The rows of a group lie close to one hidden flat surface of 5 dimensions, which passes through zero. Surfaces can cross.
Known rows, each followed by its group:
[ 20 -19   6   2   7 -19  19  -5 -25  31] => V
[-33  23  -3  33 -11  14 -45 -19  11  28] => V
[  2 -16  -7  30 -20  -2 -24  12 -24   8] => Z
[  4   6   3  19   5  -6  -6 -15  -5  27] => Y
[  6   2   4 -14   3  10  -3  -4   9 -12] => Z
[ 13   2  -6 -11  -2  33 -30  -4  13 -29] => Y
[  7 -10   9 -18  15 -14  49  -2  -1  11] => Z
[  1  -7  -1  12   1   6 -27  10 -12  18] => M
[ -4   4  -2 -11 -25  -8  -5  -1  -5 -16] => M
[ 13  18  -5 -46   2   1  19  11  24 -19] => A
[ 0  1 -2 12  5  0 -6 -4 -7 14] => Y
[ -1  -3  -4 -36  -9  -1   9  31  -4  -1] => A
[-16  10  -2  -3   4   3  13  -4  17 -11] => V
[ 10   8 -12   1  13  -6  -4  18  -1 -15] => V
[ 15 -24   2  28 -19 -20  45   6 -28   4] => Z
[-13  -6  -4   2 -13 -10  -6  16 -22   9] => M
[ -2  20  -5   1  -3  -5   3 -12  13 -12] => M
[ -5   9   6  -7   9   2  35  -9  24 -35] => A
[ 21 -11  12  12   1   4 -12 -28   0   8] => A
[  1 -18  21  -3 -32  21 -39 -28  -3  13] => V
[  0   9   5 -24   0  29 -78  -9  15  -1] => Z
[  3 -12  11  -7 -13  -8   1   5  -7  -4] => Y
[ 17  -8  11  13  29   4  13 -14   1  32] => M
[ 41 -32  30 -20 -17   6   4 -38  -4  11] => V
[-10 -12  13 -26 -25 -18  20  36   3 -41] => Y
[-15 -16  12 -22 -26 -14  10  40  -4 -32] => Y
[ 21 -27  14 -40  -1 -12  53   2  -9   7] => A
[-33  17 -14  19   7  -2  -6  17   1  -4] => A
[ -1   9   8 -35  23   0  34 -14  20  -6] => Z
[ 27 -25   6 -12  17   5  30 -20 -16  32] => Y
[-23  17  -7   9   7  -1  11   0  11   2] => V
[  2   4   6  -2  16  -5  -6 -17  -3  34] => Z
[-20   5  -5  -6  -5 -16  27  11  -8   0] => M
[-16  31 -13  18  13  -7   8  -6  13   0] => M
[-13   1  -4  15   7  -9   3   6  -9  17] => A

New rows, each followed by its group:
[ -3 -28   7  11 -15   3 -18   4 -23   1] => A
[  9  -9   2 -34 -11   3  -6  18  -2   0] => A
[-1  1 -3  8 -8 -8 -5 -8 -5 12] => M
[ 7 -5  9 -4 17 20 -3  5 15 -7] => M
[-14  15  -8  29  24  -1  -9   0   1  31] => M
[ 7 -9  7 -2  9  1 12  1 -4  7] => M
[-20  -1  12  88   9  11 -14 -50  10 -41] => A
[ 18 -25  27 -58  13  10 -10 -21   3  20] => Z
[  3   8  12  22   4 -31  14 -16  -7  35] => Y
[ 15 -41  19   7 -20   4 -13  -7 -24  -6] => A
[ 35   3   7 -31   7 -10  21 -14   0  35] => A
[  5 -22  21  -5 -25  11 -16 -25  -5  16] => V
[ 10  25  -6  20 -30 -21 -22 -45  -6  20] => M
[  1 -12   1 -19   0 -13  21  15 -15  19] => A
[ 10 -15  11 -14  -9  -8  13   3  -5  -4] => Y
[  7  21 -21  21  23 -12 -19  23  -6  -5] => V
[  5  26   5  38  53   1  11 -21  22  38] => M
[ 42 -33  27  -2  37  24  10 -13   9  19] => M
[ 17   3   1   9   2   2 -18 -11  -4  12] => V
[ -9 -16  18  -3 -10  -2  24 -29  -4  31] => V
[  0  22 -15 -28  11 -17  17  23  -5  49] => A
[ 51  -9   6   1  33 -28  42 -19 -13  22] => V
[ 11   6   3 -14 -13   5  -5 -14  10 -25] => M
[ -5  13   5  -4  30  -8  -9 -20  -4  61] => Z
[-22  12 -10  31  -4   1 -35  -4 -11  34] => V
[ 26   3  38  -6 -20 -36  28 -26  19 -13] => Y
[ 22   9  -1  30 -22  12 -23 -19   9 -26] => Z
[  1 -13  -1  -9 -24 -20   5  -8 -26  16] => M
[  3  -1  -1 -26 -22  17 -15   9  14 -55] => M
[ 21 -15   1 -10   5 -10   6  10 -17   6] => V
[  1  13  11 -31  22  20 -51 -24  15  25] => Z
[ 23  -1  17  17  37  -2  28 -29   5  41] => M
[ 11   1   3  -3 -29  -7 -15 -21  -8  -3] => M
[  2   0  -4   2 -22 -30  25 -27 -24  29] => M
[-31 -13   0  42   4  -4  11  -1 -13 -12] => A
[-13   7 -21 -13  -9  -7 -37  42 -21  41] => A
[ -6   4   7   2  -4 -13  12   5  -1   0] => Y
[-34  15  -2  16   1  -6  16 -11  11  22] => V
[ 8  1  2 -4  2 -2 -4 -3 -1 15] => A
[  5   5   7   6  -1 -14   8  -9   3  12] => Y
[-17   9   0 -36  16   7  10  10  22 -18] => Z
[  0  30  -4  15  26   6   5 -16  28  -8] => M
[  0 -15  18 -15 -17 -21  28  12  -4  -7] => Y
[ -6  30 -12   8 -50   6 -73 -21   9 -34] => M
[-59  15  -9  17 -12   6 -11  13   8  11] => V
[ 4  5 -1  1  5  0 -4 -1  2 -5] => V
[ 32  10  12 -11  24 -17  58 -43  13  31] => A
[-13 -11  -7 -15  -1   4  15  22  -9  -9] => Y
[ 13 -13  15  -5  -6   0   5 -20  -4  19] => V
[ 11 -18   5 -10 -36 -16  -8 -11 -26  14] => M
[-10  20 -31  16  30 -19   5  45 -14  -8] => V
[ 27 -12  13  -1   9  18 -19 -15  13   0] => M
[-10  15  -7  -9  -7 -15  32  -3   7 -16] => M
[ -8 -18  -3 -22 -12  -7  -4  31 -21  15] => A
[ -6  24 -11  -4  26  10  39 -13  22 -13] => Y
[ 44  28  -5  11  15  13 -32 -17  22 -35] => V
[ 20  -7   6   9  10 -19  13 -23 -15  55] => A
[  3   3  11   8   2 -18  17 -10   4  12] => Y
[  2 -24  -6 -19 -15   1 -18  45 -24 -22] => V
[  8  11  -8  37   1 -11  20 -12   1   4] => Z
[ -8 -19  -6 -14  -1   2   9  18 -15   3] => Y
[  1  17 -15  41   8  -6 -47   2 -18  34] => V
[ 36 -25  21 -26   5  10  20 -13   6 -13] => M
[  0  10  -4 -13  -3   7   1   4  14 -16] => A
[-12   6  -7  -2   3   8 -34   6   0   5] => Z
[ 21  -1  22 -13 -21   1 -14 -14  17 -30] => Y
[ 59 -22  -3  -8  14 -12 -12  16 -23 -10] => V
[ -3  -9  -3  -2 -14   4   0  15  -7 -17] => Z
[  3  -6  11   9 -17 -20 -11   0  -8  11] => Y
[ 26  -7   9  -4 -26 -17  10 -37 -13  15] => M
[  1   9  -9  -8  -3  -4 -31  11  -8  29] => A
[ 47 -45  20 -14 -16  -4 -12 -11 -30  18] => V
[ 12 -11   8   7  14  20 -26   1   5   9] => M
[-31 -21   8 -34 -13   7  43  20   3 -28] => V
[-38 -32   5 -30 -31  10   6  38 -18 -12] => V
[ -9  19 -12  27   4 -12  21   7   4 -12] => Z
[ -1  17   8  12  -7  -8  -5 -10  11  -7] => Y
[ -2 -26  14   9  -4   2  19 -10  -3 -26] => A
